Every row belongs to one group in each of 4 separate groupings. Each group adds its own fixed numbers to the row, and there is some noise. The rows also spread widely along 11 directions, which tell nothing about the answers.
In the rows, 128 means zero.
Known rows, each followed by its group in each grouping:
[103 110  93 153 153 115 151 155 119  93 129 106 158 148 141 157 142  98
 136 151 137 143  87 130  90 162 118 142  79 116 129 112 124 147 121 131
 111 120  79 115 149]	Z R S nagin
[ 99 125  67 125 135 106 178 154 125  98 149  79 164 137 118 170  95 133
 115 194 119  90 125 152 154 182  94 193 164 107 191 143 153 128 117 128
  99 124 147  99  52]	Z W K gito
[ 97 160 120 154 115  95 138 117 105  77 132 118 119 113 116 136 147 123
 140 106 114  95 118 123 139 181 117 136  91 126 137 109 117 162 110 111
  87 149 105 137 106]	N T K tib
[113  87 114 161 147 100 138 132 119  98 150  61 178 132  78 146 188  64
 105 158 125  93  99 122  81 221  76 145  68 113  94 116 139 185  79 133
 121 133 102 152  98]	N R H vobak
[183 123 101 148 141 151 127 121 135 147 115 149 150 140 111 136 101 139
 138 106  89 171 146 181 175 141 163 177 186 104 104 129 139  91 144 151
 136 113 115 106 128]	P E H tib
[ 84 163 153 113 166 158 132 152 159 142  51 180  88  69 156 138 128 125
 116  88  88 160 143 126 118  74 126 145 105 167 132 101 128  78 200 122
 127 167 118 102 143]	P C S gito
[ 48 112 125 138 114  71 176 148 149  53 144  48  99  97 135 171 150 106
 114 160  64 102 107 109 122 159  67 174  97 156 164 124 136 139 154 117
 133 186 113 131  75]	B V A nagin
[169 126 158 116  78  83 154 103 202  91 168  88 110 133 136 114 142  62
 160 124  88 137  80 143 102 116  91 181 106 154  53 145 134 135 144 175
 201  80  97 198 179]	B V A vobak
[125 182  79 141 126 115 126 142 120 115 107 148 134 144 132 124  56 155
 166 114 171 120  91 143 121 160 139 104 131 104 160 141 146 150  84 125
  56  93 111 109 152]	N T H tib
[180  99 158 154 179 155  73 158 134 195  83 168 162 104  90 108 157  48
 125  66 138 156 150 101 109 114 132 133 111  99  49  97 119 133 136 158
 178 107 116 145 166]	B E A tib
[105 108 111 141 162 131 159 159 123 100 107 138 128 123 154 162 130 125
 131 122 112 157 111 148 121 133 141 165 111 124 129 119 124 116 156 127
 118 152  89 105 140]	N C A vobak
[ 79 109 102 183 134  80 159 168  99  46 123  99 142 118 113 146 155  97
 148 128 132 134  59 100  70 167  98 106  78 129 129  89 153 159 143 128
 127 170 100 128 177]	N W A tib
[ 90 166  83 133 118 123 177 141 106  94 152 115 126 140 161 153  82 151
 154 165 150  92 128 168 164 169 129 164 135  87 163 155 129 143 109 120
  81 122 146 104  95]	Z C A tib
[140 147 127 141 104  96 131 107 158 119 103 104 128  98  62 105 103 123
 135 101  84 114 116 124 136 142 100 150 147 148 122 131 162 115 136 135
 132 143 142 137 115]	N W H gito
[129 101 120 137 121  96 115 135 167 115 121  97 138 147 121 122  98  80
 159 108 148 142  56 139  65 137 112 140  62 144  72 144 127 132 122 145
 141  87  55 153 191]	B T H tib
[ 94 141 114 135 133 125 159 134 124 108 128 106 137 103 106 146 142 115
 120 147 108  88 150 146 156 161 104 173 153 106 138 128 139 119 135 126
 127 151 162 119  81]	P W K vobak
[160 165 116 148 103 116 125  79 117 100 147 149 121 144 136 119 148 129
 190  75 126 129 132 146 159 144 172 148 116 104  86 116 104 153 109 132
 118 100  91 152 168]	N W S vobak
[128 206 131 132 157 176 142 139  87 164  92 225 111 102 159 118 104 143
 174  65 162 115 181 150 178 104 188 121 165  70 120 117 106 124 128 114
 101 126 175  98 153]	Z T A vobak
[ 37 145  64 145 146 109 174 160 107  94 121  87 122 124 149 175  70 168
 144 155 138  90 112 154 138 168 133 148 115 108 206 149 144 128 130  92
  61 156 121  73  88]	Z E H gito
[123 156 116  95 145 105 143 153 166 110 133 133 136 153 198 160 135  99
 103 151  96 160  92 116  78 142  88 158  64 178 169 106 132 147 129 142
  91  80  56 137 133]	Z R K gito
[108 139 136 148 144 134 142 139 107 129 108 130 124 106 119 124 147  83
 162  87 145 102 144 125 129 118 145 137 104  93  92 113 121 139 137 123
 153 143 154 134 149]	Z R A gito
[117 151 149 144 132 122 142 146 115 128 130 129 147  96  96 119 166  71
 124 131 136  89 137 108 120 157  92 133 118  98  98 105 139 146 121 140
 149 132 172 142 131]	Z W A nagin
[137 212 123 133  91  82 170 109 160  55 115 143  94 111 144 116  99 162
 139 106  57 159  92 127 134 142 107 121 152 169 170 106 177 133 142 141
  94 134 114 134 147]	P C H vobak
[119 152 110 186 141 117 158 128  72  91 107 158 142 113  89 136 148 135
 146  98 115 152 115 148 134 187 160 117 132 106 115  94 133 138 144 116
 100 176 115 101 149]	N T A nagin
[156 119 134 132 129 108 139 141 161 116 118 126 147 121 114 130 145  83
 108 130  79 165 100 124 103 126  90 179 129 153 107 107 149 102 167 157
 164 112  95 145 147]	Z W K nagin
[135  64  90 172 159  98 123 162 121  67 102 105 144 154 133 152 127 116
 135 100 120 189  63 119  87 138 138 152  90 136 119 110 131 137 149 133
 123 130  26 129 175]	N C K tib
[105 110  93 169 142 118 120 151 121 138  78 130 126 123 107 132  60 134
 185  77 159 166  96 156 115 110 164 137 139 106 118 153 134  98 157 124
 130 138  99  90 177]	B V A tib
[124 165 116 132 141 131 131 136 128 117 108 162 126 124 143 138 115 128
 134 109 113 151 120 149 127 146 136 147 118 134 133 114 120 122 137 127
  99 116  93 119 141]	P T K tib
[101  79  92 150 163  90 128 164 122  89 114  85 162 131 123 158 131 101
 119 126 118 135  89  92  95 163 102 150  79 138 150 104 134 156 128 121
 112 132  69 124 119]	Z W A gito
[169 135 140  97 125 102 135 124 179  91 144 113 119 126 167 133 150  86
 104 127  76 123 125  95 137 121  81 190 112 146 126 115 130 151 123 160
 143  84  96 174 109]	Z C K vobak
[184 196 154 118 132 132 142 119 115 112 135 187 136 103 129 133 185 113
  89 120  42 126 181 110 188 179  97 147 173 129 145  69 132 162 108 148
 104 133 162 143  66]	N T A tib
[152 106 117 157 106 137 168 104 118  78 147 135 108 152 155 139 148 118
 193  84  91 185 115 195 163  95 202 193 148 104  55 125 102  80 197 140
 195 137  86 133 210]	P W A nagin
[ 83 170 111 136  83  69 201 123 158  57 157  65 114 118 113 139 105 113
 145 177 102  96  73 163 102 173  76 148 122 138 137 151 176 137 137 142
 130 132 153 147 128]	P V H gito

New rows, each followed by its group in each grouping:
[153 158 122 121 134 126 119 122 127 117 115 143 121 131 136 130 122 127
 132  90 105 127 149 137 165 135 146 163 139 121 121 114 116 140 122 130
 112 105 109 138 111]	P T K gito
[128 109 117 134 159 136 119 152 129 143 104 142 142 127 128 144 131 105
 131 106 125 145 130 134 123 130 139 162 111 126 110 116 119 120 142 135
 131 126  97 121 136]	N W A gito
[107  91 138 142 148 115 130 161 137 130 128  88 146 112  99 134 154  55
 128 138 145 100 125 123 106 145  97 157 101  96  80 133 125 144 125 143
 170 127 136 146 126]	B V A nagin
[ 96 186 125 117 131 138 158 170 142 154 136 137 129 120 159 129 111  83
 138 168 189  73 125 145 101 130 108 137  99  83 115 147 136 140 117 150
 125  77 163 132 154]	Z E K nagin
[ 56  79  99 148 150  99 135 151 136 102 106  71 151 117 105 164 127 107
 111 139 110 133  78 139  81 172 106 161  57 158 128 136 124 117 153 109
 111 157  62 108 110]	P W A gito
[102 140  80 161 162 143 130 153 101 137  92 152 138 133 141 145  72 149
 167  96 172 140 118 149 123 135 172 123 120  88 143 138 134 118 133 115
  89 119 101  77 161]	Z E H tib
[130 125 115 133 158 149 106 125 121 174 120 145 164 125 114 155 143 122
  96 131 113 131 163 147 153 181 130 181 117 118 126 129 104 123 105 117
  83 121  98 104  71]	N W A nagin
[ 37 152 111 134 163 159 132 164 121 153  91 157  94 105 191 154  93 128
 163  94 183 110 135 150 114  89 168 143  60 108 130 147  96 101 165  99
 100 133  97  91 164]	Z E K tib
[144 181 129 120 126 138 159 146 150 138 144 162 130 132 177 137 131  93
 136 146 131 130 125 153 115 131 117 159 117 116 109 124 131 125 140 164
 137  76 119 139 159]	Z E K tib
[151 186 139 131 114 108 171 115 142  86 124 162 130 115 134 129 145 122
 125 121  60 171 104 152 118 166 114 137 130 167 116  90 144 128 150 144
 116 130 104 134 150]	P T A vobak
[ 64 114 105 142 162 151 154 162 114 159 111 124 150 106 121 162 111 107
 134 154 159 101 136 167 119 148 121 171 115  99 122 148 120  94 150 117
 128 152 146  82 106]	Z W A tib
[149 196 120 129 126 133 154 120 129 132 107 181 112 113 145 142 107 152
 146  93  68 155 163 153 192 128 161 158 181 130 155 109 136 111 156 139
 108 139 140 100 116]	B E A gito
[125 142 137 143 109 102 144 135 166 134 116 113 133 107 106 116  98  89
 150 121 120 133  80 149  88 124 100 146 106 142  81 144 150 103 161 157
 160 113 115 134 174]	Z E A tib
[155 152 102 139 143 118 121 124 140 149 102 149 168 141 106 132 111 111
 141 120 133 156 111 143 115 167 127 132 132 118 126 120 139 137 101 141
  96 100 105 112 137]	B R S vobak
[177 207 128 125 100 135 142 104 153 166 112 178 132 121 102  94  83 120
 174 104 135 128 136 161 155 112 140 147 175 106  96 137 147 102 137 157
 140  83 166 129 168]	Z W S gito
[158 167 128 147 159 118 130 138  92  99 113 183 150 105 120 135 196 106
 106  92  90 152 165  69 151 170 116 119 147 118 152  45 140 176 110 136
 106 137 125 135 118]	B W K vobak
[ 79 122 111 159 176 164 119 156 117 228  50 156 183  76  40 135  66 122
 122 119 170 123 140 173 110 148 125 152 147 100 106 162 145  53 159 109
 115 164 163  51 109]	Z W A tib
[154 154  76 148 115  93 148 160 120  93 136 112 146 167 135 122  76 116
 178 135 189 120  77 130 114 145 137 119 138  71 140 139 155 168  95 156
 116  55 113 135 185]	Z E K nagin
[134 164 122 110 103 120 135 100 161 129 146 119 127 136 139 126 101 116
 149 137 124 101 120 161 147 148 126 171 110 119 105 159 107 129 109 133
 110  82 106 137 120]	Z T S nagin
[ 26 118  97 144 131 110 158 150 136  94 110  85 108 115 142 159 110 109
 167 138 148 103  89 151  94 127 120 151  72 129 140 145 122 114 157 107
 122 169 109  99 141]	B R S tib
[ 51 129 134 126 148 135 144 142 118 107 115  84  99  74 124 151 175 101
 121 123  99  38 185 111 176 130 108 170 104 104 144 117 111 143 137  97
 132 201 189 124  40]	N R S gito
[117 152 112 152 122 111 129 125 144 104 101 129 113 114 133 127  98 136
 152  88 107 143 103 136 126 133 137 131 113 138 131 122 143 119 143 127
 112 129  92 122 159]	P E H tib
[186 181 128 130 141 150 145 138 132 149  95 203 133 124 125 116 116 119
 133 104 118 179 139 158 137 112 147 149 167 115 103 113 147 108 149 160
 128  97 134 129 165]	N C K gito
[146 207 125 129  81  85 143  91 141  76 126 149  89 117 140 121 103 161
 156  77  52 145 125 124 179 139 139 140 158 154 164 111 135 137 130 125
  96 136 109 131 119]	B T A nagin
[ 68 168  73 140 124 124 166 137 103  97 130 116 120 129 134 158  69 173
 154 149 143  83 124 175 163 179 142 147 138  93 181 155 134 132 105 100
  57 148 142  86  84]	N T H tib
[142 147 101 170  92  75 159 116 107  51 135  95 115 148 104 111 123 110
 191  89 130 122  81 140 126 143 147 130 127 104 109 120 146 164 124 138
 141 127 114 158 179]	N R K gito
[154 125 115 134 148 128 129 142 125 114 125 142 143 142 144 143 126 104
 132 115 121 141 122 132 136 140 132 163 129 112 122 111 116 137 128 138
 124 102  99 129 130]	Z T K tib
[ 83 127  76 158 141  77 158 160  99  42 132  77 142 127 113 162 118 137
 122 154 115  92  89 103 121 210  89 121 115 119 193 107 158 176  97 108
  71 159 116 112  84]	N T H tib
[ 70 127 134 156 150 156 161 134 111 125 107 153 114  97 135 149 146 122
 133 115 113 154 131 184 120 136 153 166  94 128  88 128 110  83 182 116
 131 174 112 100 146]	P C A tib
[208 154 132  97 121 147 135 142 193 158 116 167 114 143 174 132  84 125
 135 118  68 179 134 173 169  71 145 197 187 138 116 143 131  80 166 178
 162  75 105 127 144]	N E A nagin
[136 120 120 141 149 128 135 168 131 114 114 130 124 121 144 143 135  95
 136 113 123 122 133 119 134 113 126 154 132 101 119 109 135 134 147 152
 153 126 121 131 143]	N E K tib
[107 134 117 149 122 107 128 119 143 123 112 102 121 106 102 136  98 127
 145 104 120 110 128 142 137 139 120 169 138 119 128 148 133 114 138 120
 126 129 123 121 106]	Z V K tib
[124 152 149 134 134 133 151 134 132 121 126 151 129 108 136 129 150  88
 133 120 109 127 126 138 121 142 114 149 109 127  89 109 121 122 151 137
 145 130 132 133 140]	Z T A tib
[107 131 116 128 132 120 165 111 120 118 189  90 160 137 137 179 179  97
  95 187  91  80 158 165 155 228  99 197  82 119 121 134 104 165 100 130
  99 117 110 134  44]	Z E A gito
[129 169 110 113 122 130 162 134 136 103 132 139 113 130 165 147 104 139
 139 136 104 133 137 160 161 136 138 169 145 120 146 133 126 131 135 139
 109 114 130 122 112]	P C A gito
[156 129  96 160 133 104 133 139 108 108 110 109 152 126  85 134 110 130
 135 111 107 124 129 129 162 173 133 147 158  98 138 116 149 156 114 139
 111 135 123 120 101]	N E A gito
[100  88 112 154 156 114 131 161 137 109  98 108 130 113 129 149 117 101
 145 103 125 156  94 126  93 111 122 159 105 130 116 125 132 102 174 129
 151 137  83 119 159]	Z V K tib
[119 113 138 156 160 129  99 173 123 139  75 139 134  90  93 103 129  76
 151  72 168 107 121  77 100  96 113 107 117  92  94 103 151 133 133 132
 165 141 155 139 171]	N W H tib
[172 108 118 137 160 117  85 138 125 154 116 137 184 128  90 126 151  81
 108 105 130 124 146  89 130 183 104 139 124 109 111 100 128 177  70 145
 113  93 103 139  97]	B W A vobak
[ 75 115 135 160 121 109 122 115 138 123  97  79 111  96  91 115 118  91
 162  78 146  95 100 155 101 121 143 152  54 125  59 152 117 110 159 115
 153 146  92 145 165]	P E K gito
[121 161 138 133 134 107 145 123 153 101  93 146 116  82 121 130 133 129
 122  95  57 142 127 115 137 131 104 143 138 164 143  95 140 107 166 123
 119 161 116 112 112]	Z T S vobak
[118 165 129 174 131 131 167 117 106 120 108 159 130 104 108 131 145 122
 155  94 113 149 125 163 126 143 154 140 127 113  94 110 139 106 171 134
 134 153 121 110 173]	Z E K vobak
[127 125 129 130 157 119 124 156 153 133  79 139 144  93 113 129 124 100
 111 103 104 143 125  98 111 112  97 154 131 144 136 102 153 105 158 132
 143 134 113 120 130]	Z W K vobak
[111  70 122 152 159 122 150 143 132 104 112  84 132 100 108 158 151  95
 111 116  70 123 140 137 151 123 120 203 123 130 111 120 124  96 186 130
 175 176 110 117  95]	Z E K gito
[124 166 128 125  89  64 161  99 163  77 164  61 126 101  96 128 128 110
 115 156  73  65 116 112 138 195  46 158 135 140 150 136 166 166  89 136
 119 117 152 162  66]	Z V H vobak
[ 99 144  98 147 115  92 136 111 138 113 110  87 132 118  99 134  88 133
 141 112 114 110 109 141 135 154 113 164 120 137 151 152 137 116 126 108
  98 144 107 111  96]	Z R K tib
[145 194  99 139 137 135 173 138  79  96 143 165 143 125 129 152 144 144
 117 153 104 104 175 141 198 197 125 149 196  79 179  94 141 159  96 130
  81 136 184 112  61]	N T K tib
[162 159 151 127 109 118 138 131 166 134 132 137 121 110 124 121 131  93
 130 123  89 124 123 140 128 132  99 154 130 137  92 125 141 125 141 166
 155 113 135 153 137]	N E A tib
[176 159 128 121 136 100 103 111 165 150 112 144 174 132 105 136 143 113
  75 125  64 165 108 120 100 196  83 154 108 183 150 107 147 142  94 146
  69  92  57 132  84]	N R K vobak
[129 138 137 110 146 112 158 160 168  92 131 138 129 118 166 160 165  98
  70 163  49 166 121 112 114 149  62 174 116 178 161  91 145 131 152 158
 122 129  95 136  93]	B C K tib
[139 168 136 131 124 116 131 141 166 151  91 163 125 112 125 127  89 113
 146 100 117 177 100 142  96 115 116 135 130 153 115 129 147 105 153 152
 130 106 105 121 174]	B V A tib
[ 99 168 112 114 114 141 148 105 155 149 123 159 107 124 172 150  74 162
 153 116  97 148 132 184 157 113 152 191 133 153 146 156 111  68 165 117
 100 125  96  89 120]	Z W A tib
[126  93 115 158 120 101 152 139 150  91 118  85 115 128 104 129 113  96
 174 105 122 143  83 153 102 109 134 159 124 116  81 144 150 109 168 146
 181 131 111 146 180]	N V H gito
[ 89 146 122 186 137 117 126 116  75  88  95 132 118 104  96 112 157 110
 191  50 165  98 123 116 123 141 169  87  93  76  88  98 118 170 113 100
 121 162 131 131 180]	P R S vobak
[ 56 142  97 182 138 103 148 128  64  55 112 112 107 111 124 124 133 125
 201  69 188  77 102 111 120 154 168  88  70  74 114 111 111 181 113  84
  94 166 116 120 177]	Z T S vobak
[206 138 129 103 126  99 142 133 192  99 121 150 135 128 154 130 127 111
 108 116  33 193 107 107 133  99  91 190 172 181 144  94 155 101 171 173
 163  91  86 147 136]	Z W K vobak
[157 115 138 141 166 103 108 117 135 105 118 124 163 107 105 134 183  97
  81  96  59 146 127  84 117 186  85 141  92 165 124  74 133 162 108 125
 108 130  68 142  91]	Z T H vobak
[122 119 110 151 152 121 170 141 125  99 100 125 134 112 112 141 125 117
 138 112  81 162 115 144 123 126 130 158 152 134 132 108 160  95 176 129
 156 174 132 104 138]	Z R H gito
[150 140 117 143 127 116 132 134 130 123 114 137 138 121 107 127 126 111
 142 105 113 135 119 128 133 143 127 148 133 127 117 113 139 134 130 141
 125 123 116 134 139]	N W A gito
[122 122  90 152 135 119 149 134  96  93 138 125 134 151 138 154 127 128
 163 113 137 130 116 155 145 154 167 160 117 100 124 123 116 145 127 127
 115 125  97 118 144]	N W A gito
[115  59 106 158 168 104 138 170 119  77 144  85 152 143 146 170 173  69
 121 141 130 146  96 110  83 158 103 163  80 115 113 105 120 153 139 136
 156 117  66 146 137]	Z V K tib
[130 184 108 127  95  95 188 112 160 109 147 126 133 136 130 151  95 140
 146 164  90 147  98 188 129 176 109 166 157 137 146 147 155 117 134 153
 108 113 123 115 125]	B V A vobak
[100 143 145 120 133 116 148 151 149 113 110 113 115  89 124 131 133  90
 118 129 106 100 126 118 125 123  90 162 116 131 125 120 135 116 154 127
 145 142 140 133 109]	Z T K nagin
[151 123 115 140 122 110 141 117 151 114  97 104 132 109  70 125  96 130
 132 108  68 131 118 153 159 134 119 178 172 134 120 137 152  94 155 134
 140 153 137 119  96]	N T H gito
[ 24 149 131 178 143  80 170 134  81  52 116 110 114  68 112 165 199 115
 113 115  82 106 126  89 103 211  92 104  66 148 171  73 130 176 130  86
  77 223 114 115  95]	B V A vobak
[112 157 135 130 104 153 164  84 133 131 159 152 105 124 162 142 146 118
 168 111 111 125 152 200 162 116 166 208 116 122  76 149  91  81 172 128
 153 123 120 127 147]	Z W K tib
[ 89  87 123 154 129  79 100  99 151 107  97  69 129 104  86 131 128 115
 119  79  96 132  95 115 105 161 112 167  51 167 111 139 114 126 129 104
 104 151  30 133 111]	B C K vobak
[119 148 100 165 164 156 180 113  78 134 149 167 173 141 126 179 169 138
 103 155  83 165 157 193 146 225 155 169 125 117 131 101 124 120 138 121
  75 146  94  81  97]	Z E H gito
[ 81  78  89 186 155  97 112 112  87  79 119  97 155 136 106 158 174 123
 143  92 129 134  96 119 104 201 151 135  42 123 116 103  99 163 109  94
  78 160  25 116 136]	N W S vobak
[164 156 127 156 128 124 161 133 146 107  91 189 127 138 143 134 128 110
 155  88  73 246  82 168  94  94 153 150 146 168 104  95 152  75 208 161
 158 138  80 114 223]	B R K tib
[165 142 107 111 190 170 171 170 118 135 123 207 167 143 188 180 142 126
  97 158  79 187 157 156 158 152 138 176 181 117 159  89 125 111 152 148
 108 117 112  83 105]	Z T A vobak
[139 188 144 132 131 125 122 110 156 186  76 164 159  97  75 111 103 120
 111 110 101 150 124 163 103 166 106 133 131 157 108 134 154 104 125 137
  99 121 128 108 119]	P R A vobak
[137 123  98 166 149 129 132 146  91  77  96 164 109 136 153 141 116 146
 168  60 119 181 117 127 148 114 185 136 131 108 129 100 121 130 154 125
 116 151  84 111 176]	N C A tib
[131 158 126 144 136 108 161 140 140 115  91 145 140  96  90 126 118 112
 124 117  91 149 108 139 120 143 105 141 157 137 126 112 165 110 157 143
 136 153 138 115 141]	B T K vobak
[101 134  99 144 152 143 170 156 117 107 138 136 135 140 163 172 136 113
 136 158 130 143 125 176 123 151 136 168 133 100 134 128 125 119 147 137
 125 121 119 112 132]	P V K tib
[106 134 108 138 145 118 135 148 129 119 114 125 120 133 152 147 106 115
 151 107 145 133 115 134 113 124 138 154  98 117 132 132 121 132 136 122
 119 102  95 129 144]	Z V K gito
[ 97  88 105 176 136 107 149 155 104  73 109  82 123 111  94 136 135 106
 152 110 140 111 107 131 127 136 124 156 114  91 102 127 137 131 150 125
 151 172 123 130 141]	N C K tib
[ 62 122  90 152 171 164 138 140  86 169  94 117 151 108  87 156 104 131
 139 120 155  87 178 172 165 159 160 164 136  73 140 153 118 111 115  89
  99 175 170  71  72]	B R H gito
[157 201 133 108  84 134 136  81 164 159 145 147 118 122 130 108  93 119
 158 113 123  92 150 169 173 125 126 186 155 116 102 165 124 105 120 148
 129  74 156 143 117]	Z W K tib
[111 147 121 137 145 147 185 146 107 100 153 162 140 119 166 170 175 108
 117 158  83 135 150 152 153 159 121 179 141 120 136  94 120 118 163 136
 137 154 141 108 108]	Z W A tib
[114 132  95 145 128 113 153 134 120  92 137 105 120 129 149 155 118 137
 142 121 101 113 136 146 169 146 135 178 136 112 153 129 125 128 139 124
 114 136 111 118  98]	Z E K tib
[ 67 142 132 134 141 133 163 114 121 112 117 128 110  95 133 171 162 136
 105 125  67 118 151 171 152 164 129 193  96 159 137 123 102  97 166 103
  93 187 103 100  72]	N T K gito
[151 165 145 124 130 119 143 128 162 147 102 148 133  90 108 124 107 118
 122 111  78 139 142 136 143 126 100 163 176 137 130 129 153 102 150 143
 137 124 147 119 103]	Z V A vobak
[ 85 106 108 189 111  76 148 118 100  59 119  82 123 115  82 130 128 111
 174  90 120 129  70 138 109 172 136 125  87 129  99 119 126 140 145 112
 131 179  91 126 162]	B T A tib
[130 115 106 131 146 109 127 149 134 126 121 109 150 148 131 144 124  90
 139 122 133 134 109 128 107 148 126 147  97 124 123 123 126 158 109 136
 122 107  96 134 130]	B R A gito
[ 78 148 110 163 139 118 177 141 114 117 123 124 149 107 104 155 139 113
 119 160 111 128 113 163 103 196 101 138 109 127 132 118 151 118 140 130
 105 165 130  93 126]	B E H tib
[133 209 103 111 121 128 151 126 132 150 111 159 136 111 109 127  73 152
 133 135 127  94 162 160 183 161 125 154 196  98 168 145 146 125 101 130
  80 118 175  97  75]	B T K vobak
[109 182 104 138 160 171 180 157  80 125 133 211 139 130 178 169 148 130
 129 149 131 159 162 167 150 172 152 140 146  92 148  97 120 132 133 132
  81 139 146  88 132]	B C A tib
[142 160 107 180 141 109 150 117  57  51 147 154 146 128 115 137 193 122
 139  95  94 132 142  92 162 203 136 110 140 103 154  54 141 184 103 115
  97 155 124 127 127]	Z W H tib
[127 101 119 108 174 168 121 146 166 184 119 156 163 134 153 183 138 115
  72 165  89 173 147 180 126 143 115 227 115 158 127 137 100  69 156 140
 111 110  64  93  76]	N W K tib
